The same things were measured in two ways. Each way mixes the same 10 hidden numbers, adds some noise and spreads widely along 6 directions of its own, which tell nothing about the thing.
Some things both ways: the first way, then the second way.
35 32 17 -2 -19 -14 -55 -1 -24 41 65 6 -20 32 -9 46 38 5 18 -6 -25 4 6 21 -33
24 8 -38 8 49 25 0 -13 -63 11 4 29 11 35 -42 -36 24 -16 0 25 21 -2 4 8 -18 1 2

-11 -30 3 43 27 15 13 -18 -23 27 -77 15 18 -11 -11 -38 -38 -10 -46 -28 44 -12 -19 -33 -5
-9 37 -28 -16 2 26 12 -4 25 19 2 -10 11 -4 -12 -14 24 -17 -30 -10 8 40 -22 12 15 -34 -24

-15 22 48 -1 -32 29 3 -37 7 -8 95 -50 10 34 -9 -17 -10 19 -17 -11 -5 7 -61 35 -32
29 10 -4 39 13 81 -40 13 39 56 -83 -61 37 41 -4 -49 -5 10 28 8 13 -2 8 4 49 -9 31

14 -13 5 9 28 14 -5 -15 0 -11 -72 37 24 -20 -5 10 31 10 -22 0 51 28 19 -26 16
14 1 16 -13 -12 55 -28 12 16 -4 2 -34 18 35 -16 16 48 8 -37 -10 36 -35 -15 -10 14 17 -29

-9 12 -27 -17 -22 20 33 -34 9 -34 111 -5 -30 -46 11 -23 14 34 21 39 -47 -18 -30 62 -36
64 -20 11 17 6 -3 -32 -16 53 -1 -41 -10 1 -17 -18 8 0 11 27 -10 -16 10 14 44 -10 32 82

23 -3 -24 19 -3 2 32 -38 4 34 47 -32 -15 19 -77 -55 -48 -18 -72 5 -21 -46 10 22 -45
-1 44 12 -3 7 30 19 -25 1 42 -40 -17 -7 9 -32 -4 -20 -44 -15 16 52 8 -1 -26 36 -19 -8

-1 10 0 12 -12 16 -19 -4 -24 27 5 23 -34 -3 -3 18 34 9 12 38 11 -13 19 -16 4
57 -21 -3 30 27 44 -13 62 10 5 -11 -41 14 53 2 45 6 21 4 0 -16 1 -25 -29 -21 50 -9

36 49 30 -12 15 -24 -17 -8 -57 31 4 -1 -15 19 -31 32 61 -4 43 1 56 26 8 23 -51
36 0 -42 -14 31 22 -18 -8 -23 25 -6 -4 31 -7 10 -34 31 -1 39 12 -26 1 13 12 -4 4 32

50 9 3 -28 -36 16 38 11 75 -19 24 8 -9 11 62 3 -7 12 6 4 -53 -5 17 -64 -7
-45 57 -52 -37 44 14 -24 -50 -13 43 40 22 -24 -17 11 -36 24 -72 54 7 -64 45 38 13 -76 -86 2

8 30 -17 1 -16 -16 49 -14 19 11 33 -17 -2 2 9 -28 -58 -1 -25 -21 -38 -27 -7 1 -60
21 23 -39 -12 22 28 -8 -35 10 1 -32 25 23 -17 17 -89 21 -39 48 10 -19 43 34 48 -11 -11 45

24 1 -20 -12 -29 20 36 -17 47 -32 50 -4 -7 -12 13 -14 -28 35 -7 21 -55 -17 9 9 -1
34 -24 5 33 0 41 -34 13 25 -4 -23 -28 -7 35 0 5 11 11 3 -6 0 -21 -4 -3 -25 26 10

4 19 -27 -10 21 -18 35 -14 -9 -18 71 -13 -21 -14 7 -27 -20 -10 38 11 -19 -16 -23 51 -53
10 48 -35 -22 3 -26 -11 -34 -22 4 -7 25 -6 -30 7 -80 1 -14 11 3 -12 51 -16 27 -14 -12 20

-30 -47 3 5 -11 60 -48 18 15 -13 47 27 -32 -14 27 -11 -8 -4 -22 5 -63 -22 -14 13 11
27 22 -4 22 60 -2 -40 -22 -17 9 -4 2 -9 6 -69 10 35 -3 6 10 28 -27 14 37 -15 7 56

40 -30 -5 51 57 -48 -3 1 -15 53 -46 53 33 -23 9 48 64 -24 -9 -25 24 40 -8 -56 5
47 -23 -40 3 30 6 -21 -29 29 -30 32 -7 32 -54 3 7 37 16 -31 -36 -29 -10 -20 63 10 1 41

31 24 -44 35 59 -66 44 -18 -25 29 -16 -9 13 2 -54 -10 -71 -10 -17 -28 -1 -5 12 33 -45
28 10 -20 -18 -24 -13 -17 -31 -8 5 -16 13 7 -15 -12 -49 -5 6 -8 -8 8 14 -29 23 7 0 22

17 60 6 -10 -15 -28 22 -36 -24 1 49 -37 13 -13 -11 9 -9 49 33 -23 4 -4 -39 46 -78
43 -32 -10 -14 25 11 19 -43 -23 -23 -34 47 -1 2 -18 -37 6 8 7 49 17 34 41 15 -2 11 38

6 -47 -20 39 68 7 -9 -4 -12 0 -52 67 -5 -21 8 22 22 -9 11 35 38 21 23 -27 73
-10 22 19 -23 -18 -26 -40 -17 -31 29 13 -18 -44 18 17 39 -30 10 -34 6 -26 30 -76 -33 -19 -18 -50

48 51 17 -51 -13 -17 62 6 12 -24 70 -9 -29 0 52 -4 -39 20 78 -25 -43 -1 -19 50 -75
38 3 -36 22 13 29 -17 21 0 32 15 -1 16 39 -43 -18 12 -1 -5 -23 -22 17 -25 20 -42 2 0

-52 -17 30 -4 10 75 -49 -6 -58 -51 -7 -9 -18 -36 -16 -46 49 9 20 27 53 21 -47 55 -11
-5 34 -15 2 4 -31 -38 5 -9 -19 -47 -30 -19 -16 37 -7 24 26 34 24 13 0 -40 -2 16 20 24

7 -43 -9 1 -14 13 20 2 12 -32 -13 3 29 -3 25 -33 -68 8 7 7 -29 -60 12 16 4
39 -2 -60 51 -16 59 25 26 16 31 -7 -7 14 25 -49 -95 58 -2 -8 -29 42 -27 21 6 -31 20 2

44 -22 3 20 22 -29 34 34 21 27 25 25 -7 -18 17 47 -20 11 16 -18 -76 12 0 1 -1
29 -9 -56 32 4 -4 -42 -16 9 40 -12 -8 6 -15 -24 -38 45 14 33 -20 -21 -21 -7 58 -27 -4 57

10 -1 -4 19 -23 9 -27 -17 -28 15 49 -30 -1 44 -58 -53 5 -41 -49 25 -12 -12 12 40 -28
27 45 -36 34 25 33 -3 -20 0 9 -16 -3 7 -19 4 -81 15 -58 13 -20 14 -4 8 27 -12 12 24

7 -15 25 30 16 3 -15 -11 -41 17 -33 -28 30 27 -33 -52 -24 -33 -29 -36 37 -1 -34 9 -41
61 -16 -19 62 40 49 -12 19 41 0 -43 -59 32 0 -23 9 -15 20 -6 -19 27 -46 -12 5 42 25 55

1 -8 22 35 26 12 -17 12 -27 18 -4 2 -19 28 -14 5 -22 -4 10 4 7 22 -9 5 27
8 8 0 19 29 -14 -52 -17 -48 25 -33 -15 -42 25 39 -1 -41 12 22 37 -37 31 -46 -20 -22 -6 -2

-7 -25 -15 37 4 8 22 -9 17 27 -43 38 7 -17 21 3 -92 27 -45 -37 -36 -38 6 -23 17
14 -6 -8 1 -10 49 -3 -8 -3 18 -37 20 11 56 -39 -47 35 -4 -14 22 34 24 7 18 0 -3 -18

-31 -23 23 13 -23 20 -6 39 57 -24 -2 9 37 -37 56 70 32 42 -10 10 -49 8 -11 -59 28
-26 44 -43 -4 -7 24 -3 32 -15 32 -11 -12 -5 38 -21 -25 65 -16 29 11 29 -5 -8 -19 -27 -8 -30

Other things, the second way, with their names:
<478>: 64 -33 5 16 18 27 -22 4 42 7 -3 -53 21 -19 21 42 -3 36 -31 -21 -32 -2 -26 7 27 22 22
<470>: 37 -25 -22 -2 7 0 28 -3 18 -14 2 17 -9 -4 4 48 -22 -37 12 -6 -29 24 -15 -4 -44 15 10
<203>: 16 -6 -36 23 -14 -4 -42 -17 10 -15 -14 -15 8 -11 26 -24 0 14 -21 -27 -18 -2 -77 46 7 -2 6
<514>: 12 39 5 -35 -2 -17 -28 -25 -10 14 31 11 -15 -9 -25 5 14 -31 -4 -15 -10 10 -15 11 -38 0 4
<522>: 63 6 -5 1 29 -4 -25 -14 18 -24 12 12 12 -20 -21 0 14 -17 12 -23 -21 8 4 48 -32 38 59
<209>: -13 36 -30 -6 31 5 4 -39 -31 30 11 43 -31 14 -38 -51 36 -27 -8 26 1 59 21 24 -45 -39 -13
<492>: 6 40 -9 -4 -22 0 -33 6 -18 -14 -15 -16 -1 14 12 -39 -8 3 -21 -12 20 3 -71 -6 7 13 -23
<194>: 55 24 23 -9 38 8 -24 -10 -10 45 22 -14 1 4 -62 39 4 -20 -5 -11 2 -13 13 -2 -18 21 33
<42>: 15 -7 -50 -7 26 -17 -4 -13 -14 -25 -23 19 -8 -19 55 -35 -6 13 41 31 -52 65 -14 13 -23 -8 23
<382>: 40 -11 10 19 29 3 -25 -27 2 12 -95 -38 -1 -13 25 8 -57 15 51 42 10 -12 -2 -18 55 11 77
<252>: 23 -4 3 -10 0 20 -24 -27 -9 -6 14 15 -28 11 11 -46 6 -1 -13 5 -19 28 15 -6 -52 1 -11
<18>: 48 -22 30 11 67 -19 -61 -47 4 46 -43 -21 -47 -16 12 35 -57 24 72 48 -73 36 49 -7 -34 -12 98
<433>: 56 11 -25 34 -4 10 -25 34 3 -5 -14 -33 17 10 -33 -32 6 30 -6 -31 29 -39 -40 1 0 46 32
<332>: 23 -7 -11 -19 28 -29 -32 -75 -5 -34 21 56 -25 -29 -28 -6 -4 -28 8 0 -26 21 14 61 -56 -18 58
<221>: -27 44 -34 -40 19 -22 31 -62 -21 12 45 43 -35 -46 2 -4 17 -64 -23 5 -17 56 -6 14 -33 -53 -28
<516>: 70 -25 -23 41 17 22 -34 -43 28 -49 -24 3 12 -47 36 -84 22 -3 16 -21 -13 -20 24 66 -13 43 80
<449>: 18 36 6 5 -23 -26 -50 -12 31 73 -11 -28 -18 -3 -46 29 -5 -19 18 -34 -16 -5 -37 27 -27 -4 35
<295>: 3 28 -27 -1 9 -2 -25 -18 -29 63 10 9 -8 24 -51 -9 12 -25 10 -3 -7 7 -23 15 -35 -26 1
<140>: 54 23 33 24 27 15 -24 -8 18 35 -46 -13 -6 29 -72 -8 -36 3 -4 6 28 26 9 11 7 15 52
<294>: -22 77 -38 -37 -23 8 -28 37 8 -6 22 -28 15 3 23 -31 26 -26 21 -34 -14 10 -55 -14 -27 -7 -31
<473>: 33 24 17 -7 12 6 -78 -7 34 9 -16 -34 7 -9 12 2 26 4 33 -14 -35 3 -4 39 -13 18 51
<138>: 48 -28 -43 -13 16 -21 5 -27 -12 -7 41 40 -8 -26 3 -16 4 9 -9 -10 -63 53 -9 31 -58 -2 19
<92>: 9 27 -7 3 -1 33 -23 36 1 71 -39 -29 9 74 -60 -6 -24 17 14 12 8 31 -24 -29 -4 -25 -6
<207>: 15 19 -1 13 -3 -22 -19 -9 58 -34 -10 -7 -35 -28 6 8 20 -3 0 -19 -10 33 -13 36 -35 15 32
<457>: 12 6 -27 24 4 -30 -41 -29 -29 21 -45 -11 -37 -17 26 -37 -22 6 58 20 -16 -10 -18 -7 -25 1 50
<166>: -1 8 -40 -4 7 -4 -42 2 -2 -23 -27 -10 -6 5 29 -28 -15 15 56 12 -30 9 -22 -4 -27 -16 32
<196>: 20 25 27 -23 11 15 -24 -9 -5 -7 2 6 -2 24 -11 20 27 -22 -23 7 8 29 -20 14 -9 21 -21
<123>: 41 -11 -44 17 16 13 -46 -22 -3 -10 5 10 13 -12 -26 -65 65 11 34 -14 0 -44 33 51 -40 17 67
<341>: 18 11 -25 24 -12 33 -57 25 43 16 -21 -41 25 25 21 -10 24 2 8 -32 -33 9 -58 43 -6 6 0
<124>: 54 -17 -22 23 14 0 -17 21 -4 11 13 -18 -4 19 -28 23 -43 25 -10 -21 -26 0 -45 -18 -35 15 16
<444>: -6 28 -23 33 4 41 -29 42 40 5 -45 -47 8 39 -19 -12 48 11 15 -3 34 -16 -18 6 6 4 4
<213>: 32 -37 -21 11 21 23 -44 -14 6 -60 -14 1 4 -2 76 -29 19 19 14 11 -50 23 -13 32 -27 24 14
<310>: 45 26 -9 2 22 27 -20 51 -6 17 -11 -57 43 22 -11 26 12 24 -8 -11 14 -16 -51 -21 39 39 -2
<464>: -6 32 -44 -17 -40 23 6 36 42 39 -7 -35 34 8 -11 6 37 -10 -4 -32 3 10 -55 5 16 -14 -28
<460>: -16 50 0 -31 34 23 -16 -37 -29 41 -22 12 -4 17 0 -24 13 -48 24 38 -4 45 14 2 -1 -33 -8
<2>: 56 -12 -4 24 7 64 -22 34 19 34 -4 -22 37 68 -32 2 -19 7 -39 -26 -20 33 -46 12 -5 11 -26
<471>: 49 9 -50 12 36 1 -47 -19 -5 25 -19 -14 35 -30 1 -41 -4 -7 67 -13 -38 -21 -1 41 -6 3 87
<5>: 21 5 -4 -28 17 28 -16 -27 -13 19 -16 6 6 -1 43 -33 36 -19 25 31 -30 41 26 7 -8 3 0
<376>: -8 19 -4 -11 -29 15 -35 9 19 -4 25 -30 -2 19 -22 17 24 21 -60 -33 19 -14 -64 0 1 -16 -42
<420>: -22 24 -33 -16 24 30 -5 -26 -23 2 -49 17 -8 16 19 -85 42 1 39 59 15 43 40 1 3 -32 6
<88>: 8 54 10 6 4 -13 -38 13 -38 20 -32 -27 -13 31 -30 0 -17 0 4 11 43 -17 -56 -27 11 21 2
<375>: 9 63 -37 0 10 4 -18 16 -23 37 -12 -26 28 6 -30 -28 15 -13 10 -14 24 -11 -51 3 24 1 6
<15>: 16 27 -33 -3 24 23 -9 -53 12 16 5 10 9 -42 4 -72 40 -30 -7 -8 -12 29 24 52 1 -24 25

Some of these things the first way, each followed by its name:
24 34 -8 5 19 -54 49 -6 -6 -5 11 1 24 -19 37 36 -9 28 63 -8 3 6 -19 4 -31
<138>
22 -4 -47 31 12 -22 96 15 48 4 35 -12 -17 -63 2 -14 -31 20 -15 7 -89 6 -23 -23 -30
<207>
-27 -7 1 20 49 20 -40 -17 -71 -37 -82 6 23 9 -25 -62 -19 -28 -4 -7 88 23 -7 45 -3
<492>
-16 36 1 15 24 -8 -2 -9 -34 -23 -49 -25 27 10 -51 -18 -20 2 -25 1 48 32 14 33 -22
<514>
5 5 -37 1 37 -25 31 25 30 -26 -54 26 12 -26 36 4 13 -27 1 14 5 13 30 -58 -13
<294>
21 -30 -32 56 30 -23 -32 -15 -40 22 -31 27 26 6 -34 -15 34 -37 -31 26 21 18 20 -1 22
<516>
-2 -14 7 -25 37 -7 36 34 11 -17 12 15 -14 -17 42 -17 -31 -41 19 -28 -28 -17 -9 19 -56
<375>
44 16 17 15 2 8 -23 -34 -67 25 -26 -4 -2 6 -57 -24 67 -2 0 9 69 30 -3 19 -29
<221>
10 21 48 -15 34 4 36 17 -43 -48 -12 -13 5 -21 -9 -12 21 9 50 -10 32 75 -32 81 -37
<449>
-19 -46 -14 -22 5 35 63 -34 55 -48 68 26 -5 -42 57 -25 -10 8 9 32 -17 -52 -24 3 3
<478>
22 34 -13 -12 -32 -1 52 -20 54 -21 67 -15 -1 -14 33 4 -23 44 0 1 -57 0 -17 -6 -27
<213>
-28 -19 -35 -9 -7 39 39 -10 49 -17 39 43 -40 -43 34 -17 -33 12 -35 22 -57 -39 16 -1 1
<196>
71 38 -27 38 45 -69 33 -7 -15 32 -28 2 10 14 -36 39 10 8 26 13 22 43 30 -25 3
<252>
-45 -55 -40 37 45 -18 -3 28 25 -27 -20 25 41 -25 42 9 -43 -28 -15 10 -35 -33 5 -22 27
<433>
2 9 37 16 -25 48 -48 -7 -35 9 22 -16 -19 -7 -29 -7 59 29 -6 5 6 40 -41 13 -15
<444>
26 40 16 2 21 -16 40 -23 17 -34 7 -48 42 2 -32 -5 -29 38 -12 -35 10 51 -34 26 -38
<376>
-35 50 29 30 -10 -1 -36 -23 -29 11 49 -47 11 34 -22 27 -19 40 4 -8 17 13 -45 23 -15
<92>
-48 -1 -8 -15 -4 24 10 0 0 -61 -8 12 15 -32 52 -38 -17 -4 4 4 1 -10 -16 27 -28
<522>
-20 -19 -5 -11 -3 9 93 8 83 -22 13 24 5 -40 70 19 -50 21 -13 5 -47 -41 5 -46 1
<5>
51 24 -6 13 3 -39 20 -24 18 10 109 -14 12 -1 -14 31 30 20 3 -8 -58 45 -33 39 -31
<203>
14 -30 -14 19 32 27 -5 1 -20 17 21 43 -69 -12 17 0 27 -9 54 55 12 -11 2 -20 38
<18>
